The rows of a group lie close to one hidden flat surface of 10 dimensions, which passes through zero. Surfaces can cross.
Some rows, each with its group after it:
[ -1  -1  10 -18  11 -12  -5   1   0  -2   4   3  -3  -2  -5  -6  -6  -7]
Q199
[ 30  -9  -8 -14   7  20 -15  19   2   7   8 -22  -3   6  34  -4   9   7]
Q16
[ -1   4   3   5  -1 -14  16 -15  -9  -4 -15   9   1   4  -3  -1   0   2]
Q848
[ 14  -3 -16   1  10  19 -13  -2  19  -4  14  -5 -16 -14   5   2  -7   3]
Q162
[  9  -1   6   0   2   5 -17   9  -8   3   3  12   0  -2 -16  -9   8  13]
Q16
[-14  -1  -2  -6   9  -4  13  -9   0  -6  -4   2  -5  -5 -17  -3  -8   1]
Q199
[ -2   1 -29   3 -12  26  -7 -15   4  15  11   4  -4 -11 -12  17  -6  16]
Q264
[  5  -8 -12 -17  13   8 -10  12   6  15  17 -26  -8  -9  12  -4 -15   4]
Q264
[ -5  12  10 -19   5 -10  13 -16  -3 -13 -14  13  -3   0   5   9   1 -16]
Q848
[ -7   4  -1   8   6  -4   3 -14  -6 -17  13  -1  -3   2   1  18  -7  -7]
Q264
[ -3  13   8  -5   3  -6   8 -16   3 -13 -23  24  -5  -8 -18  -5  -4   5]
Q848
[ -8  11  -4  14  -2   7 -16   3 -12  12  16   6  -1 -13 -12   9 -15  19]
Q848
[  4   5  10 -10   4   4  -7  -4   1 -14  -2   3   3   9   7   0  12  -1]
Q848
[  7  15  -4 -19 -16  15  -9   0 -28 -19 -19  24   4   5  -2  -3   5 -18]
Q162
[  4  -8   6   1   6  -2   4   1 -15   1   3 -10   9  14  -7   0  11  15]
Q199
[ -3  -8  -7   5  -6  17  -5  -5   0  -9   4  -2  -1  13 -20 -12  30   2]
Q848
[ -7  12 -11 -11  18   6   8 -24 -15  -5  16  -4 -25 -18   5  20 -10   4]
Q16
[-13   1   7 -10  23  -7   3 -14   7 -18  12  -3  -8  -2 -13   6  -6   0]
Q199
[ -7   1   4 -11  -3 -27  16 -18   0  16 -16  14  -1  -7 -15  -1  -8  -6]
Q199
[-11  -7 -13   7 -13  -2  -2  -6   6   0  10   0  10   4 -15   6  -5 -10]
Q16
[ 10  -9  -7  -2   1  10   4   0   1   4  -8  11  -6  -4 -10  -8   6   4]
Q162
[  0  11   2  17 -13   1 -12   3  -8  -5  17  -2  13   7   6  15  -6   0]
Q264
[  4  -7 -19   0  -7  -2  13 -14 -10   6  -4 -12  12  18  -9  -1  -1  18]
Q162
[ 24  11 -16  13 -20 -20   6 -35   6   1  -9  10  -3   5  19   9   8  -4]
Q162
[-12  -4  11   1  16 -14   7  -2   5  -7   2  -7   1   5 -14 -11   4   7]
Q199
[ -5   1 -24 -20  -2  -5 -10 -31  41 -11  11 -17   3   9 -13 -16   5  -7]
Q264
[  9   6  12   4   3  10 -21  15   7   5   7  13 -10 -16  14  11  -5   0]
Q264
[-13  -7  -7   4 -16   8 -18  19  26  10  20 -17  21   3  -7  -4  -9  -7]
Q16
[ -8  15   1   1 -15 -18 -16   7  10   8   7 -11   5  -9   9 -13 -17 -10]
Q264
[ -7   5  20   0   7  14 -11  17   9  -8  11   4   1  -5  12  20   2   1]
Q199
[  1  -5   9   1   9  -3   4  -2  -1 -12 -11   9   0   6  -8 -10  12  -2]
Q199
[ 11  -1 -16 -11   0  -8   5 -13  -4  -2  -7   2 -13  -3   8  -2  -1 -20]
Q16
[ 23   5  12 -17 -13 -21 -24   9  -3   6 -10  30   3  -6  -1 -13  -1 -29]
Q16
[ 16 -14  -8   3   2   0  11   7  -5  16 -14 -15   7  12   4 -19   6  16]
Q264
[ -1   6 -14   1 -17 -15  23 -16 -27   1 -27   7   6   4  -6 -11  -8  -6]
Q162
[  3   5  -1 -20   1  -2  12  -9   3  -7 -35  16  -2   0 -11 -19  -8   3]
Q848
[-21   1   5  -6  -8   6  12   9   9   0 -19  -6   0  -5  -3 -22  10 -12]
Q16
[ 0 -3 15 14 10 -9 15  1  5  1 -4  7  0 -2  6 15 -5  6]
Q848
[ -8   4   4 -16   4   0   4 -13  16   1   6 -15  11  13  18  20  -1  16]
Q264
[-10   4   4 -15   3   6  -7  -2  -6  -8  11  -3   7   3  -4   9   0   0]
Q162
[  7  -5 -17  -1  13   2   0 -24  16  -8   9  -6  -7   4  -2   4  -3   4]
Q264
[  7  -7  -1 -35  -7  19 -19  24   2  23  -7  18  -4 -19   0   6 -12 -13]
Q199
[ 22  -4   1  -4   3 -10  -1  -9  -2  -4   0  -5  14  24  16   7   3  12]
Q162
[-15   1   0   1 -13  -2  18   5 -29  11 -14  -1   8   2  -5  -4   1  -5]
Q848
[  3   7 -17  14  -8   3  -4  -9   8  -8   4 -10  -3   1  11  -1  -3  -1]
Q199
[ 13   1  -7  17  -4  -1   0  -7  14  11   3   2  -9 -11  18  12   0   3]
Q162
[  9   1  11   3  -6   0  25  -9 -13   1 -31  29   1   3   5  17   9   4]
Q199
[ -7   0 -15 -15   0  17  11 -14  -3  -4  -3   6 -18 -13   1  15   4 -13]
Q16
[  9   4   9 -11 -10 -16  11  -5 -10   2 -19  22   5   5  19  22  -6 -18]
Q16
[  1   7 -17  -1 -25  -4  -3 -37   9  -6  -4  21  -3   5 -19   6  28  -9]
Q162
[ 14   2  16  -2   5   7 -16  14   6  -5   0  15   0   2   4   4  11   2]
Q848
[-2  4 10 13  6 -5  4  2 -9 -1  2 -1  7  5 -6 -2  0 15]
Q16
[  3  -1   8 -38  13 -12   8 -25  47   3 -11 -14  -1   7  20   3   4  14]
Q264
[ -5   8 -15 -12   2   4  11 -14   3   9 -15   8  -7 -15 -10   2 -29  14]
Q848
[ -4   1   0  -5 -10   4 -17  -8  11   7  11  19 -12 -16  -6  12  10 -15]
Q162

New rows, each followed by its group:
[-11   8  16   7   1 -18   0   0   4  -6   6   6  10   1   0  11  -9  -2]
Q16
[  2   2   6  -1   1   9   3  16 -28  14   4   7  -5 -11  13  21 -10   1]
Q264
[  3  -4  15  -3  10 -11   7   8   6   3 -10  -5  -7  -5   8 -16   0  -3]
Q264
[  0  10  -5  15 -13   1 -21  11  28  10   5  -8   2  -9   1 -20  -3   7]
Q264
[-10  16  10 -13  -1  15 -17   8  -1 -16  -7   5   9   3 -21 -27   2  15]
Q848
[ -7  -4  -5 -12  -5   1  -3  -2   8  18   3   2  -4  -9  -9   1  -6   2]
Q199
[-25  -3 -10 -27  -2  -3   6 -12   0  -2  14 -33  18  19   1   5  -4  -2]
Q264
[ -5  -4  -2  23  -1  18 -14  15 -10 -19  12  22 -13 -13 -31 -10  13 -18]
Q264
[ -2   8  -5 -11  -9  17 -17   1   0   8  11   8  -4 -10  -2  14  -6  -2]
Q264
[  1   7  20 -23   5 -18  -4   8   3   3  -7  -1   1  -3  18  -3  -4 -13]
Q264
[-15   5  -4   7 -10  15  -8  -3  25   2  10   2  -5 -10  -5  10   7   3]
Q199
[  6   6  -8 -28  -3   6   7  -2 -12   2 -19  -4   7  11  12  -3 -10   5]
Q848
[ 15 -11  -5 -12   1  -6  -1  -3  -1  -5  -6  -6   6  19  -1 -12  11  -8]
Q264
[-19   0  -1  -4 -14   6   7   0  -4   0 -10   4  11   9 -19  -5  14   1]
Q264
[  0   1  15  23  10 -13   3 -13  18 -19  -2  10  -4   2 -15  -7  10   5]
Q848
[  3   6 -11   3   2  13   0 -15  -9   7   2   9  -2  -7  -9  19 -11  26]
Q848
[ 12  10 -10 -16  -9   1 -16 -11  -2 -17  -2  11   1   5   3  -6   2 -17]
Q162
[-32   9   6 -15  -8  24  -8   3   6  -3  10  12  -4 -14 -22  14  10  -6]
Q264
[ 10 -12 -14  -3   7  -2  -4  -1  -2   7  12 -22   4   6  -4 -10  -8  13]
Q199
[-10  14  33  -4  -4 -19   7   6  10   0 -23  24  10  -1  -3   5  -2  -4]
Q16
[ 34  -2  -2   2 -11 -25   3  -6 -12  14 -16   9   6  13  18  -2  11   0]
Q199
[  6 -12 -13  16  -9  -1   4  -5  -5  10  -1   3  -3   0 -14  -9  10  -2]
Q848
[-10  13   1  -7   4   5  18 -33  -5 -15  -9  14  -1   4  -4  25   2  14]
Q848
[ 12   0  37  -6   6  -9   5  11  20  -6 -25  16   7   9  14  -7  23  10]
Q264
[ 13  -1  13  -9  -3   1   2  11  -7   9 -21  19  -5 -10   4  -5   9  -5]
Q264
[-20  11 -16  10  -8  12 -14   0  -7 -13  24 -21  -6  -7  -7  -9  -8 -13]
Q199
[-33   7  -1  12  -1 -10   4  -2  -6 -18  19 -22  13  10 -11  -3  -5 -10]
Q264
[-11 -12 -38  14 -10  -4  18 -31  17 -10   4 -10   1   6 -25  -4  -5 -19]
Q16
[ -2 -13 -21 -13 -17  18   4   2  18   5 -10  -7  -1  -1   4 -12  11 -19]
Q16
[  6   3 -17   4   6   7  -4  -4   3 -12   8 -16  -5   0  12   0 -13  -1]
Q199
[ -9   5 -24  16  -3   0  -8 -10   0 -20  17 -24  -3   1  -7 -24  -4 -11]
Q199
[ 11   0  -8  -2  12   9   3 -13  -2   0   8   9  -9  -7   7  25  -8   7]
Q264
[ 10   8 -13   4  -3  -5   3 -11   0 -11  -5  -2  -2   3  13  -5 -11  -4]
Q162
[  8  -9  -2   1  13  -5  22 -14  22 -15  -9 -19   5  20  14  -2   6   7]
Q848
[-28  -6   2  -9  16  24  -1  14 -15 -12  23  -8  -8 -11 -15  11  -1 -12]
Q264
[-30   7   7   9   3 -18   8 -15  20 -10   8  -4  -8 -11 -14  -2  -1 -12]
Q162
[  1  -5   6  -9   3  23   2  22  -6   1 -10  13   0  -7   4   7  -4  -1]
Q199
[-15   0   8  -1 -12  12  -5  15   5   7   4  -2  11  -2  -3   6   1   2]
Q16
[  4  -2   9  -5  -5 -15   0  -9   8   7  -6  14  -1   2 -13  -6  17  -2]
Q199
[  5 -13  -2 -30  16  -6  13 -14  -1 -11 -11  -3  -2  11  -2  -2   8 -12]
Q264
[ 25   5 -11  -9   6 -12 -26  -9  -2 -20  13  -4 -11  -2   7 -24  -5 -29]
Q199
[  2  -1  -4 -18   4   7  -5  -1  36  -7  -6  -5 -11  -7  11 -13   5 -12]
Q16
[-10  11   1  -9   3  -4  11 -20  -3 -20 -11  -1   3  13  -3  -4   7   2]
Q848
[ 17  -5 -12  -6  -3  -8  -1  -9  16  10 -13   2   0   0  -1 -13  -6   9]
Q16
[  8   6  -5  -9 -17  -8 -10  -8   0  12  -9  13   2  -5   7   0  -5  -4]
Q264
[ -4  -6  11 -35   6   8  -2   3   4  -2  -6  11  -3   3  -3   5  16  -7]
Q264
[-14  18   2  17  -6  -8  -3 -10  16  -6   8  -4   1 -11   2   2 -13   4]
Q264
[ -9  -7 -12  22 -13   0  -2  10 -14   9  25 -20  25  16   0  13 -14   2]
Q16
[  4 -14 -28   4   1  21  18 -15 -18  -3  -9  -3 -14   2 -22 -10  18   8]
Q16
[ 13   8 -15 -12   3  -4 -20 -20   6 -10  16  -6  -9   1   4  -1  -3  -7]
Q848
[ 21  -9   7  -7   8   4 -10  22  -9   6   4  -5   2   7  18  -1   2  -2]
Q264
[-13  -7 -10 -16 -12  17  -3  18 -39  20   1  -4   2  -6 -17  -6  -3  -3]
Q199
[ -6  -4  -1  -7  12   6  -4  13   1  -8  -2  -4 -11 -16 -10 -17 -20  -8]
Q162
[ 10  -8 -13  -8   5  12 -17   6   9  15  13   1  -8 -15  -1   3  -4  -3]
Q162
[ -6  -9  22 -19   5  -2  -8  20   4  11  -4  12   2  -5 -12  -1   6  -2]
Q199
[  0   3  10 -10   5   2   2   0   7   1  -8  11  -4  -5   2   4   6  -2]
Q264
[ 11  -1  -3  -6  -8 -26 -19 -16  13  10  24 -15  14  18  12   7   9  -4]
Q162
[-23  23  12   8  -2 -41  17 -15  -7  -1  -3   2   8  -7   5  12 -30 -11]
Q16
[ 21 -13   7  -5  29   5  -6   0  19 -10   9  -6 -12   3  16   7   5   6]
Q264
[-20  10  22 -17   4  -8   1  -2   7 -14   4  -5  10  11   5  11   4  -8]
Q264
[ 15  -3  -7   6  -1  15 -22   7  -3  -9  10  19 -14 -14 -20  -7  10 -16]
Q264
[ 22  -5 -10  -2 -10 -21   4 -27  11  -2   0  21  12  12  10  32 -13 -25]
Q16
